There are 5 ways to turn a row about zero (a turn may also mirror it). The second row of each pair is the first, turned, with some noise. The first 45 pairs use one turn. New pairs use 3 turns, one after the other, and a turn may come again.
Known pairs, each followed by its turns in order:
[ 46.0  -1.9  -6.2  37.6 -25.0  23.0  -4.4  -7.8]
[-15.9  43.2 -10.1  -1.1  38.9 -24.4  13.6  21.4] : j243

[ 56.8  -0.4  46.7  -4.0 -62.4  -3.2  22.1  18.8]
[-36.3  54.7 -21.3   7.7   0.4 -64.8 -21.9 -33.6] : j243

[-21.6  -1.0   7.4 -16.7  -3.9  -1.5  -3.9 -16.0]
[-20.9  -5.0  -3.2 -22.0  -6.5  -4.7   4.3   4.2] : j161

[ -4.6 -19.1  -5.1 -17.7   3.6   3.1   8.6 -37.2]
[-12.0   1.4 -22.2  16.6 -14.9  -2.4  28.1  -0.9] : j807

[-11.6 -10.0 -30.2  -0.6 -12.6  15.9  62.4   0.5]
[ 39.1  -3.1  -5.3 -23.6  17.3 -18.3  34.0 -35.5] : j243

[ -1.7 -62.4 -21.6  19.2 -31.7   9.0   0.0 -43.4]
[-51.3  40.7  21.4  17.5  -6.9  28.6 -42.7   8.4] : j790

[-27.2  -0.4  -4.7 -22.3   9.0   5.1  -9.2   0.0]
[  0.6 -26.3   0.2 -11.9 -26.9  15.8   4.2  -0.6] : j243

[ 14.7   0.4   1.1  17.2  -4.1 -32.5  61.4  21.6]
[-49.7  -6.4 -33.4 -11.0 -32.0  -2.5 -32.6  -4.9] : j91

[ 20.4   3.2   2.8 -17.1 -11.6  23.0  33.6  -3.4]
[  8.3  26.2  21.0 -26.3  12.0   9.8  13.0 -17.9] : j790

[ 49.4   1.9   5.7  34.3   4.5  11.0 -26.6   3.9]
[-40.0 -39.2   7.2 -27.5   3.3  17.2  15.0  -1.7] : j790

[ -6.8  19.1 -23.5  -7.2 -44.8  15.4  -9.5 -32.7]
[-19.9  24.5 -23.5 -48.1 -11.8  12.8  24.6   3.8] : j243

[-13.0 -11.6  16.1  -9.7 -25.5 -28.1  -8.3 -45.5]
[ 18.2  -6.1  11.0   7.9 -31.2 -10.0  42.7 -34.6] : j807

[ 42.9  15.3  14.5 -62.4   0.5 -17.2  27.5   0.1]
[ -4.2 -46.7 -33.9 -21.2  17.9 -58.5  -2.0   5.2] : j91

[ 30.5   4.0  13.3   7.5 -18.7  -3.7  10.6 -17.9]
[ -5.7  14.3 -12.1 -33.2 -11.6  -7.9  10.5 -16.3] : j807

[-21.2 -24.5   2.7  12.8 -13.6  51.5  49.9  -2.7]
[ -9.2  54.0  -5.1 -26.9  -9.9  35.2  19.8 -31.8] : j161

[ -9.4  15.5  -0.9   4.9   5.4 -29.9  13.8  14.0]
[ 29.5 -10.3  -3.0   4.0 -13.9  -3.2  -1.2  23.6] : j790

[ -8.4   6.6  -4.8  51.3  51.3 -18.4   5.1 -29.4]
[ 45.8 -36.9   2.1 -18.3  -4.0  55.6   2.6  14.0] : j161

[ -9.8  13.4 -23.3 -13.9 -24.7  13.8  50.4   3.1]
[ 38.1  44.9  11.2 -22.8   3.3   7.7 -12.8  -8.6] : j790

[-33.9  11.1   9.9   3.8  19.7  22.3 -16.8  42.8]
[  7.5 -13.5  20.5  29.2  29.4 -13.4 -46.5  14.1] : j807

[26.5 -1.6 20.2 -8.0  8.8 11.8  1.0  4.9]
[  2.8  18.2 -14.3  18.5  -8.1   5.6 -15.5  12.3] : j161

[-20.0 -28.8  17.1  37.8  -8.2  -3.2  24.8 -21.7]
[ -1.3   7.1 -10.2   6.0 -53.6  29.3  -4.7  -0.2] : j91

[ -3.2 -10.0 -37.4   2.4  -1.7 -14.6  -4.3   5.2]
[  1.9   0.6  -8.9  -2.9  16.0   7.4 -28.6  23.4] : j790

[ 4.4  3.1 16.0  3.4 -3.2 -1.0 17.0  1.6]
[ 16.0  15.0   0.9   1.5 -14.9   0.6   6.7   1.3] : j161

[-10.3 -21.1  -5.0   0.8 -31.7  52.3   0.3  -2.5]
[-37.5  23.9 -26.9  -6.2  -1.5   6.8  10.4 -44.5] : j161

[ 33.5   1.2  20.9   4.0   3.9  -4.5  22.7 -59.5]
[ -1.4 -48.7   1.3  -8.9 -43.5  -5.4  27.3  14.7] : j91

[ 44.7 -21.8  47.0   8.8 -14.1 -35.4 -12.2  -3.7]
[ 24.5  11.6  -2.3 -47.4  21.9 -30.2  40.5 -25.9] : j807

[  5.2 -31.2  25.6 -14.4  17.0  12.6 -20.3  35.6]
[-12.5 -22.2  17.0  18.3  33.6 -35.4  13.7 -13.7] : j790

[27.2 13.7 -3.8  1.2 35.7  2.0 11.7 -7.5]
[-24.5 -24.1  10.3 -23.0  -2.3  -6.7   7.5 -26.7] : j91

[ -0.6  -6.0 -23.8   1.7  -5.1  28.8  19.8  -1.2]
[-15.8  15.6 -18.4   9.2  -6.6  19.3 -16.5   3.2] : j807

[ 31.9 -18.4  -1.4 -12.3   0.6 -14.1   2.3 -26.2]
[ -4.3   8.6 -41.2  11.9  14.3   7.3  -6.6  -5.0] : j243

[ 11.9 -62.4  -2.1 -13.2  -3.9  -8.1   1.9   5.0]
[-32.8  23.4  32.9  22.1  28.8  -9.0 -10.4  21.8] : j790

[-34.4  27.2   4.8   0.0   3.6  -6.4 -29.2  21.7]
[ 16.5 -18.0   1.0 -29.1  26.9 -31.5 -25.9 -12.7] : j161

[-44.2  16.5 -13.8  41.1 -38.0   7.2  -2.4  -2.7]
[ -6.7  30.4  28.2  38.2 -16.4  23.2 -26.5  27.6] : j91

[ 26.6  25.4  34.4 -13.3  -6.7  -7.6   0.3 -14.2]
[  0.7  31.2 -18.5   3.2 -17.6 -13.9 -35.1   4.6] : j243

[ -2.4 -11.9 -10.0 -24.2 -17.6   0.6   1.4   5.6]
[  6.4   0.6 -24.9  16.3  10.3 -10.8   1.6   5.0] : j91

[-37.9  15.7 -45.5 -16.0 -62.4  10.0   7.2  -2.1]
[-34.9   1.5  14.4 -19.6  20.4 -37.1  54.0 -40.5] : j161

[  3.3   9.2   9.0 -27.8  11.6  37.6  34.0 -28.0]
[-28.6  15.4 -30.4  17.7 -30.4 -26.5   1.8  17.0] : j807

[-11.0 -18.5  -0.1  -9.6   3.5  -1.6   9.0   3.8]
[ 5.0 10.6 12.1 17.8 12.5 -7.0 -6.5  0.5] : j790

[ 11.7   0.6  -4.7  10.0  14.5  -1.8 -26.5   1.5]
[-17.8  -6.7   2.4  10.3  17.3   9.4 -15.6  23.0] : j243

[-12.8   2.9  14.0  -8.7   4.9   4.5  40.9  29.3]
[ 27.4 -15.1  17.5  -2.0  -8.4 -30.2  -5.0 -29.1] : j243

[-17.3  26.6 -50.9  58.8  -0.3   0.1  10.5  -9.2]
[ 34.6 -25.9  17.9 -10.9  28.0  31.4  46.9 -34.6] : j161

[ 57.5  17.9   6.6  10.5 -33.6  17.8  23.2 -18.8]
[-25.1  37.4 -13.8 -50.3 -28.8  -1.9  -1.8 -20.6] : j807

[ -9.0   3.6  11.4  13.9 -37.2 -31.1   9.7 -15.9]
[-12.2   5.4 -16.6   1.0 -25.4   4.3 -18.7  49.2] : j91

[ -7.0  -5.1   1.1  -0.6  27.1  -6.1   4.1 -21.2]
[ -6.7 -21.8 -22.8   9.9  -1.0  -1.6  13.4   4.9] : j807

[ 11.0 -16.2   2.0  40.9   1.7  31.5   9.4   0.1]
[-12.2  22.2  20.1  14.7 -35.5   3.5  13.8 -26.7] : j91

New pairs. What belongs after each?
[ 29.1  -9.4 -10.5  56.9 -14.6   4.7  21.5   5.4]
[-10.9  21.2  -3.4  39.1 -35.4 -26.3  -9.1 -15.7] : j161 j790 j807

[  0.7 -62.4  -9.1  23.7  16.0  -4.1  29.7  50.7]
[ 29.7  11.0 -33.4   8.2  59.9 -21.6 -20.7 -46.6] : j91 j91 j807

[-19.4 -21.2   5.8  31.5 -14.3  -5.6  -5.6 -44.2]
[ -6.4 -20.9  26.9 -15.2 -18.2  34.1 -25.9  19.5] : j161 j91 j790

[-15.3   3.5   0.3  35.8   9.2  38.7   7.5   0.0]
[-15.4  16.6  -4.1  35.5  29.4  14.5 -15.8  -9.7] : j807 j161 j790

[-11.3   1.9 -10.8 -11.7  15.5 -32.1  -7.2   6.9]
[ -8.2 -15.2 -12.4 -31.2 -10.8   6.8   9.1  -0.6] : j243 j790 j161

[-62.0  53.1 -11.9  16.5  -0.3  23.8  13.0 -53.9]
[-38.7 -36.7 -25.7 -39.1 -19.4 -22.1 -45.3  59.2] : j161 j790 j807

[-62.4 -36.1  -2.9 -62.4  -0.9 -24.4   3.8 -37.2]
[ 17.5   8.5 -51.4  57.3  56.3 -20.1 -13.1  11.4] : j790 j161 j243

[-15.6   2.8  -5.4   2.0  -5.4  -9.2 -35.7  -0.5]
[  9.7   3.9 -11.4   6.5   1.9 -27.1  12.8  20.4] : j790 j807 j243

[ -3.7 -20.3   0.0   6.6 -21.3  -9.1  45.5   4.5]
[ 37.3 -18.6  -4.1 -18.3 -29.9 -19.4   4.1  -3.3] : j91 j243 j243

[ -7.7 -35.2  -9.2   3.2 -28.0  19.4  10.7  12.7]
[ -4.8 -12.6 -42.2 -25.2   1.8 -12.3  22.9  -0.3] : j807 j790 j243

[ 35.6 -10.6  18.5   3.1   5.1  -3.5   4.4   3.0]
[-36.2   3.8  -5.5  -1.1 -11.6 -14.1 -10.7  -1.1] : j161 j790 j161

[ 21.2  62.4 -45.5 -19.0 -25.0  12.4  15.4  -4.1]
[ 22.6 -44.6  27.6  -5.4 -44.7   6.7  47.4   9.3] : j807 j161 j807

[ -7.8   0.1  -4.9 -50.5 -46.3  26.1 -17.8  -8.0]
[  4.3  22.2  28.6  23.6  19.0 -34.2  44.8  -1.2] : j161 j161 j790

[ 37.0   5.9  27.1  31.4  -3.4 -10.8 -55.4 -12.1]
[ 18.7   2.8  61.5 -45.0   9.1   2.8 -15.6  17.2] : j91 j807 j807

[ 34.6 -62.4  27.5  -6.8  21.2  -4.2  -8.4  -1.3]
[  7.3   8.6  -1.0   4.6 -22.9   6.8 -23.9 -69.0] : j243 j91 j790

[ 22.4   4.9 -19.0 -29.9  -5.3  -7.4 -12.3 -31.7]
[ -9.3  36.0   0.0 -21.1 -19.9   7.6  22.3  16.3] : j807 j243 j790

[ -3.0 -11.3  -1.9 -11.3  23.8  40.8   4.3  32.6]
[-40.0 -31.9  10.0   7.0  -3.4 -24.4  -2.1  -9.4] : j161 j243 j243

[ -8.6  -3.1 -10.8   9.7   5.5 -16.6  54.8   9.0]
[42.7 10.6 27.8 10.4  5.7 17.3  2.1 29.5] : j807 j161 j243

[-16.6   4.6 -26.5 -21.4 -11.3 -22.6  57.9 -19.5]
[ 22.6  -3.0  56.2 -11.4  14.0 -40.0 -12.1  22.2] : j807 j807 j91

[ 20.4   2.8 -33.8 -24.8  25.3  -8.3  13.8 -19.9]
[ -5.0  -3.3 -13.7  23.6  34.2  24.1  10.9  31.4] : j243 j243 j807

[ -0.5  42.1   0.7   9.2  36.8  20.3 -11.7   8.7]
[-10.0   6.5  39.6  29.5  12.3  31.1   8.6   1.9] : j807 j790 j243

[ -3.3  16.0 -17.1  -0.1 -62.4  16.9  -2.0 -24.2]
[-28.5 -12.7   9.3  54.9  17.7  28.9   1.7  13.2] : j243 j91 j243

[  8.1  16.6 -62.4 -15.8 -17.8  25.7  28.3  -8.0]
[ 26.7  39.6  10.8   8.7 -11.2 -50.9  19.4  19.0] : j807 j243 j790

[ 21.3   2.5   2.5 -19.1  62.4  55.9  -5.2 -24.5]
[12.4 64.7 -2.6 -2.4 -7.2 47.3 37.8 -1.2] : j91 j91 j807

[ 20.2  16.6   5.3 -24.0 -30.5   5.7 -14.4  -8.3]
[ 13.5  18.3  16.8 -29.3 -30.9   8.5   8.1  -0.7] : j807 j790 j807

[30.3 26.7  9.6 10.3 27.1 60.0 -2.7 21.7]
[ 16.9  19.9  -5.4 -26.8  48.9 -14.8   7.2 -47.4] : j161 j243 j91

[  6.3   2.5  15.4 -19.7  62.4  -7.1  32.5  -7.8]
[ 32.0 -39.2  49.6   8.2   8.6  19.4   7.0  19.4] : j243 j243 j243

[  3.2 -14.1 -19.5 -12.0   7.4  22.2   8.1  13.4]
[-17.5  24.6   0.3  12.2  -6.9  12.6   6.0 -11.0] : j91 j161 j161

[ 59.1  10.1   5.8 -13.6   1.3 -19.0   7.4  18.9]
[  6.5  45.9 -14.9 -30.7  28.2  12.8 -17.6   0.2] : j91 j807 j807

[-13.5   5.3  -6.5 -45.4 -25.1  50.2  13.8  30.3]
[ 11.3  39.3 -22.2  26.4  38.2 -13.2  29.6  39.2] : j790 j91 j807

[  3.3 -11.0   9.7  62.4 -62.4 -60.4  -5.7  -5.1]
[-72.9  10.3 -40.3  -8.2  18.4 -21.4  40.4  50.5] : j91 j790 j790

[-12.0  14.7  -0.4 -27.0 -62.4 -37.4 -16.1   1.4]
[-27.3 -57.1   3.6  32.7 -30.0 -25.2 -12.9  19.0] : j91 j91 j807

[-41.4  14.5  20.3 -10.0  23.6  11.3 -10.6  13.9]
[ 19.6   0.0 -20.3  24.5 -22.8  24.5   5.4  24.3] : j91 j790 j807

[-22.4   1.1 -22.0 -12.5 -24.8  23.5 -59.7 -26.9]
[-19.9  66.6  -5.4 -37.7  15.8 -12.9 -15.3   6.5] : j807 j161 j790

[-16.9 -31.0  -9.0   4.4 -26.7   0.3  13.1  -0.7]
[-24.7 -13.4  21.0 -21.7   4.2 -18.7  -1.5   7.4] : j161 j91 j790

[ 62.4 -18.1 -62.4   5.1   6.5  32.5 -62.4   9.3]
[-36.4 -16.3  30.4  39.5  36.8 -82.6   1.7  32.2] : j243 j161 j807

[-13.1 -51.2  -5.0  -9.1  -9.1 -12.8   0.3 -44.5]
[ 29.0 -42.2   1.3   3.1   5.8   0.2 -27.2  37.3] : j161 j161 j91

[  0.0 -12.9  -4.7  27.5   2.5 -28.5 -27.5  -8.8]
[ 39.9  12.2  -7.2 -10.3   9.1   8.8  -0.8  19.3] : j161 j807 j243

[ -3.3 -51.3  -4.1 -25.9  18.3  33.6   1.4  14.1]
[ 24.3 -12.2 -12.6 -25.9  49.3 -27.9  10.7  18.9] : j243 j807 j243

[ -1.7 -12.5  -4.8  -0.3   1.8  -0.7  20.9 -28.8]
[-13.8  -8.4  -5.4 -15.5 -12.2  -5.2 -10.6  21.5] : j807 j790 j243

[ -6.8  33.4 -20.1 -14.7   4.2  62.4 -39.2 -15.3]
[-12.4 -40.0 -15.9 -12.2  47.6  46.8 -14.1 -22.3] : j161 j790 j790

[-26.3  42.5  10.6 -49.8 -12.8  -8.9  26.9   8.3]
[-37.9  46.5  15.7 -11.5   6.8 -46.2   5.4  11.2] : j790 j807 j161

[  2.0   3.1  -8.7 -15.9  25.3 -46.0  -3.5  -2.5]
[ -5.1 -20.0  -8.3  42.1 -12.2   2.0   7.3 -19.4] : j243 j790 j807

[  4.3  16.3  43.3  -6.4  12.7 -52.3  13.1 -23.2]
[ 18.6 -21.4 -15.3  -6.9 -23.3  -6.6  20.7  60.3] : j790 j243 j161

[ -4.9   7.9  19.7 -50.5   4.1  -3.7  18.1 -51.4]
[ 28.5  -7.3  15.3 -46.7 -20.1  50.4  14.5  -1.4] : j243 j161 j161

[ 11.2 -16.4  10.2   2.8   7.2  -0.7 -13.3 -24.1]
[-15.8 -13.5 -12.7  -2.1   6.0  -5.9  -2.0 -24.5] : j243 j807 j790

[ -6.8 -47.6  19.6  11.3  -3.8 -58.7   7.3   9.4]
[-34.4   0.5  51.2  19.8  -8.6 -33.9  23.9  28.1] : j790 j790 j790

[ 18.2 -29.7   0.2  31.4  -3.4  29.8  59.4 -28.4]
[ 43.3  11.7  12.9  49.3  23.1  48.7  19.2 -12.4] : j807 j161 j790

[ -3.6  -2.1 -14.4   7.3 -47.2 -25.0   0.1   9.7]
[ -1.3  16.4  -9.9 -37.5 -19.9  26.7 -13.3  -7.8] : j243 j790 j790

[-55.1  17.2  -6.7 -62.4 -51.3 -16.7   6.3  27.5]
[ -1.3  16.8  28.3  77.7  46.4  -6.6   1.8 -24.5] : j790 j161 j243

[ 23.9   0.4 -10.5  42.9  -2.0 -29.9 -19.2  11.7]
[ -9.6  44.1 -18.8 -23.7   1.3 -27.1   9.0  11.0] : j243 j243 j91

[-32.8   5.2   5.4  -4.2  39.0  13.8  -0.8 -11.4]
[ 32.5 -33.8  18.5  11.6 -12.2 -17.1  -7.8  -1.6] : j161 j807 j790

[ -1.7 -24.0 -17.7 -21.1   3.9  16.7  16.4 -22.8]
[-6.3  3.9  4.4  2.4 13.8 36.6  6.6 25.7] : j243 j243 j161

